All rows are made from the same 9 directions, up to rounding. Whole rows:
.04; -.12; .32; -.02; .17; -.18; -.35; -.32; .06; -.05; .02; -.08; -.09; .22; -.08; .12; -.07; -.28; -.15; .19; .10; -.27; .06; .11
.14; -.14; .31; -.18; .20; -.30; -.49; -.19; .13; -.28; .00; .22; -.17; .27; .40; .46; -.26; -.09; -.31; -.03; .15; -.16; .16; .10
-.21; -.12; .25; -.12; .08; -.09; -.15; -.20; .11; .08; -.14; -.37; -.14; .10; .38; -.09; .03; -.11; -.29; .33; -.17; -.26; .18; .00
-.08; -.11; .11; .05; .00; -.20; -.16; -.17; .07; .06; .24; -.13; .08; .08; -.12; .20; .19; -.04; -.03; .23; .08; -.16; .00; -.14
-.44; -.14; -.23; -.01; -.05; -.43; .09; .20; .05; -.02; -.18; -.33; .15; -.16; .34; .19; -.20; .13; -.07; .03; -.05; -.18; .10; -.33
-.07; .11; .30; -.16; -.06; .08; .07; -.21; -.02; .02; .00; .16; .03; .12; .05; -.19; .35; -.03; .10; .18; .06; .11; .04; -.30
-.03; .10; .19; -.22; .15; -.12; .08; -.03; -.24; -.11; -.39; .26; .00; -.06; .31; -.08; -.20; -.16; -.08; -.08; .03; .13; .15; -.21
-.22; .13; -.11; -.06; .16; -.54; .17; -.06; -.54; .20; -.28; .24; .25; -.08; .09; .36; -.02; .11; -.13; .25; -.16; .16; .01; -.39
-.08; -.08; -.24; .09; -.10; -.09; .03; .14; .22; -.12; -.13; -.20; -.08; .14; -.02; .15; -.28; .15; .00; -.09; .00; -.21; -.13; .25
-.30; .12; -.11; -.05; .09; -.24; .18; .00; -.42; .27; -.22; .03; .18; -.18; .18; -.02; .11; .11; -.06; .20; -.28; .18; .08; -.37
-.18; .14; .16; -.17; -.04; -.14; -.06; -.27; .07; -.08; -.33; .19; -.17; .58; .16; .10; .04; .25; -.02; .23; -.09; -.07; -.13; .05

Rows cut short, each followed by the rest of it:
-.20; -.09; -.16; .14; .09; -.18; .26; .08; -.17; .18; -.33; -.52; .10; -.29; -.19; -.18; -.30; -.30; -.08 | .15; -.09; -.27; .02; .05
-.34; -.15; -.08; .05; -.13; -.25; .10; .01; .21; .02; -.08; -.46; .06; .05; .03; .06; -.02; .04; -.01 | .22; .01; -.32; -.03; -.12
-.12; -.19; -.14; .11; -.10; -.20; .03; .11; .24; -.05; .10; -.36; .06; -.05; -.06; .20; -.11; -.01; -.02 | .04; .12; -.28; -.04; .01
-.25; .09; .22; -.14; -.07; .14; -.43; -.29; .21; .02; .11; .12; -.19; .54; .27; -.15; .42; .37; .09 | .16; -.23; .05; .02; -.09
-.19; -.16; .07; -.08; -.23; .01; .15; .15; .43; -.23; -.01; -.33; .00; -.06; .23; -.11; -.03; -.05; .08 | -.07; .25; -.22; .08; -.20
.08; .12; .27; -.18; -.18; .29; .47; .01; .10; -.17; -.24; .09; -.01; -.07; -.02; -.44; .08; -.23; .20 | -.06; .29; .08; .00; -.16
-.14; .18; .24; -.05; -.08; .07; .30; -.32; -.19; .29; -.05; -.02; .10; .12; -.27; -.27; .54; -.05; .11 | .50; -.07; .06; -.10; -.26
.01; .01; .29; -.11; .07; .12; .24; -.17; -.10; .17; -.20; -.25; -.05; -.14; .08; -.32; .12; -.33; -.20 | .34; -.06; -.10; .11; .01
.05; .10; .04; .02; -.01; -.20; .02; -.13; -.18; -.02; .11; .37; .18; .11; -.33; .24; .16; .03; .19 | .04; .19; .13; -.13; -.24
.00; -.08; .40; -.06; -.08; .11; .13; -.29; .14; .15; .19; -.31; .01; -.02; -.08; -.19; .47; -.27; -.09 | .48; .11; -.18; .06; -.13
.23; .14; .10; -.13; .11; .26; -.08; .01; -.10; -.10; -.16; .35; -.17; .04; .19; -.17; -.14; -.02; -.03 | -.24; -.06; .23; .06; .18
.42; .12; .07; -.06; -.01; .26; .07; -.01; -.02; -.06; .10; .38; -.13; .09; -.04; .13; .07; .07; -.08 | -.07; .06; .21; -.10; .30
-.19; -.12; .11; -.13; -.18; -.05; .20; -.03; .37; -.05; -.16; -.42; -.15; .15; .39; .05; .04; .09; -.24 | .31; -.02; -.31; .01; .07
-.04; -.05; .12; .05; .22; -.35; -.01; -.18; -.28; .10; -.20; -.12; .11; -.08; -.23; .09; -.20; -.37; -.12 | .21; .05; -.19; .04; -.05
.00; .12; -.22; -.01; -.02; .10; .36; .15; -.23; .25; -.11; -.01; .03; -.22; .16; -.03; .11; .20; -.15 | .14; -.29; .21; -.03; .04
.16; -.06; -.21; .01; -.06; -.13; .19; .17; .02; .05; .18; .03; .03; -.12; .20; .53; .03; .25; -.30 | .12; -.04; .04; -.07; .14
-.28; -.04; -.21; .09; -.04; -.07; -.03; .06; .06; .13; -.07; -.31; -.01; .05; .06; -.05; -.02; .19; -.01 | .09; -.24; -.13; -.03; .03
-.11; -.01; -.20; .07; -.11; .17; -.01; .09; .13; .18; .17; -.22; -.06; .02; .14; -.04; .21; .32; -.06 | .10; -.29; .02; -.04; .13
-.15; .00; .23; -.12; .16; -.10; -.08; -.08; -.29; .13; .05; .05; .18; -.31; .23; -.18; .20; -.22; -.03 | .07; -.04; .16; .30; -.53
-.06; .01; -.19; .17; .16; -.18; -.17; -.03; -.20; .09; -.13; -.05; .03; .06; -.32; .06; -.27; -.04; .04 | -.04; -.12; -.09; -.09; .17
-.18; .05; .19; .02; .08; .01; .19; -.17; -.13; .02; -.53; -.28; .00; .01; -.36; -.58; -.25; -.49; .18 | .07; .08; -.24; .00; -.01
.41; .12; .18; -.07; .13; .10; .00; -.24; -.16; .08; -.01; .32; -.16; .22; -.10; .23; .08; -.01; -.27 | .23; -.06; .09; -.12; .41
-.44; -.11; -.07; .02; .11; -.30; -.35; -.13; .05; .12; -.21; -.37; -.10; .25; .26; .05; -.15; .15; -.17 | .21; -.34; -.29; .07; .04
-.17; .03; .24; -.08; .21; -.20; -.07; -.10; -.32; -.05; -.27; .09; .17; -.21; -.04; -.32; -.17; -.45; .16 | -.13; .14; .03; .23; -.47
-.06; -.04; .20; -.07; -.03; -.28; .28; -.20; .01; .01; -.21; -.16; .04; .11; -.08; .19; .02; -.18; -.15 | .40; .16; -.26; -.08; -.05
.02; .02; .17; -.11; -.20; -.04; .36; .02; .18; -.30; -.19; .10; .07; .05; -.13; -.06; -.07; -.18; .24 | -.09; .46; -.08; -.09; -.21
-.07; -.02; .22; -.21; -.24; .09; .12; -.01; .44; -.32; -.11; .01; -.15; .28; .30; -.05; .04; .10; .07 | -.03; .24; -.11; -.02; -.07
-.03; .04; .20; .04; .00; -.20; -.26; -.30; .10; -.26; -.14; .23; -.02; .53; -.52; .05; -.16; -.14; .34 | -.07; .33; -.20; -.20; .02
.35; -.14; .39; -.07; .05; -.12; -.04; -.22; .06; -.07; .38; .11; .07; -.08; -.09; .36; .23; -.33; -.20 | .23; .37; -.08; .08; -.08
-.14; .02; .21; -.02; .20; .09; -.10; -.18; -.20; .18; -.26; -.24; -.05; -.08; .00; -.50; -.05; -.34; -.05 | .13; -.19; -.08; .17; -.02
.15; .08; -.16; .05; .05; .11; -.14; .09; -.15; .09; .25; .29; .02; -.07; .03; .13; .13; .23; .00 | -.14; -.15; .29; .00; .04
.10; .04; -.07; .04; -.10; -.19; .56; .01; -.19; .16; .00; -.01; .22; -.19; -.30; .29; .17; -.05; -.07 | .33; .15; .01; -.18; -.11
-.29; -.07; -.12; .14; -.26; -.08; .13; -.06; .18; .25; .41; -.36; .19; .03; -.20; .12; .57; .27; .11 | .41; -.05; -.11; -.13; -.27
.04; -.03; .13; -.05; -.10; .48; .13; .10; .17; .07; .15; -.26; -.07; -.28; .18; -.53; .25; -.14; .02 | -.04; -.05; .07; .17; -.03
-.03; .06; .18; -.01; .01; -.14; -.11; -.29; -.08; .08; .13; .17; .07; .25; -.21; .15; .30; .03; .06 | .26; .05; .01; -.08; -.15
.04; -.02; -.13; .17; -.13; .34; -.08; .04; .26; .02; .16; -.21; -.12; .14; -.30; -.25; .06; .09; .18 | -.09; -.06; -.09; -.15; .33
.04; .14; -.04; .07; -.10; .20; .13; -.18; -.05; .30; .15; -.01; -.04; .20; -.24; -.02; .44; .24; -.01 | .37; -.23; .08; -.21; .19
-.13; .17; -.12; .12; .02; .08; -.05; -.12; -.14; .10; -.24; .05; -.05; .29; -.40; -.27; -.06; .08; .26 | -.02; -.17; .01; -.19; .16
-.22; .09; .01; .01; -.09; -.12; .30; .02; -.16; -.04; -.20; .04; .26; -.13; -.32; -.28; .02; -.19; .39 | -.07; .23; .05; -.04; -.48
.45; -.02; -.04; .18; .00; .20; -.03; .09; .05; -.19; .24; .22; .03; -.09; -.58; .03; -.18; -.25; .23 | -.36; .36; .04; -.14; .27
.30; .06; .09; -.11; .19; .29; .07; .03; -.21; .15; -.08; .07; -.17; -.23; .32; -.12; -.03; -.11; -.38 | .05; -.26; .18; .15; .31
-.32; -.16; -.22; .19; .01; -.33; .02; .10; -.14; .25; .23; -.40; .32; -.36; -.13; .12; .13; -.04; .02 | .17; -.06; -.11; .08; -.40
-.16; .08; .02; .03; -.04; .43; -.51; .01; .16; -.08; .21; .15; -.09; .16; .02; -.59; .17; .17; .44 | -.44; -.13; .22; .11; -.14
-.20; -.16; -.22; .20; .01; -.14; -.28; .16; .13; -.12; .06; -.24; .08; -.06; -.20; -.06; -.30; -.06; .23 | -.31; .08; -.19; .02; -.05
.07; -.11; -.11; -.06; .03; -.08; .00; .19; .12; -.11; -.09; -.10; -.12; -.09; .43; .26; -.30; .08; -.31 | -.08; -.06; -.08; .08; .22
-.09; -.02; .20; -.09; .06; .13; -.69; -.14; .21; -.15; .25; .22; -.16; .32; .31; -.11; .14; .18; .11 | -.22; -.08; .09; .17; -.10
-.30; -.01; -.27; .12; -.09; -.52; .00; .00; -.03; -.03; -.06; .04; .19; .25; -.24; .46; -.08; .28; .17 | .08; .06; -.12; -.22; -.20
.21; -.11; -.24; .15; -.13; .43; .31; .36; .16; .11; .25; -.40; -.01; -.51; -.03; -.25; .02; -.09; -.07 | -.13; -.04; .01; .04; .26
-.04; .01; -.03; .00; .13; -.03; .20; .00; -.17; .11; -.43; -.26; -.07; -.11; .02; -.19; -.31; -.22; -.19 | .12; -.16; -.15; .02; .22
.14; .12; .11; -.01; .04; .11; -.23; -.21; -.04; .03; .14; .32; -.09; .31; -.15; .06; .21; .14; .06 | .05; -.05; .13; -.10; .13
-.20; -.16; .03; -.17; .01; -.28; -.13; .21; .12; -.23; .02; .00; .09; -.24; .62; .18; -.16; .01; -.09 | -.23; .13; .00; .29; -.45
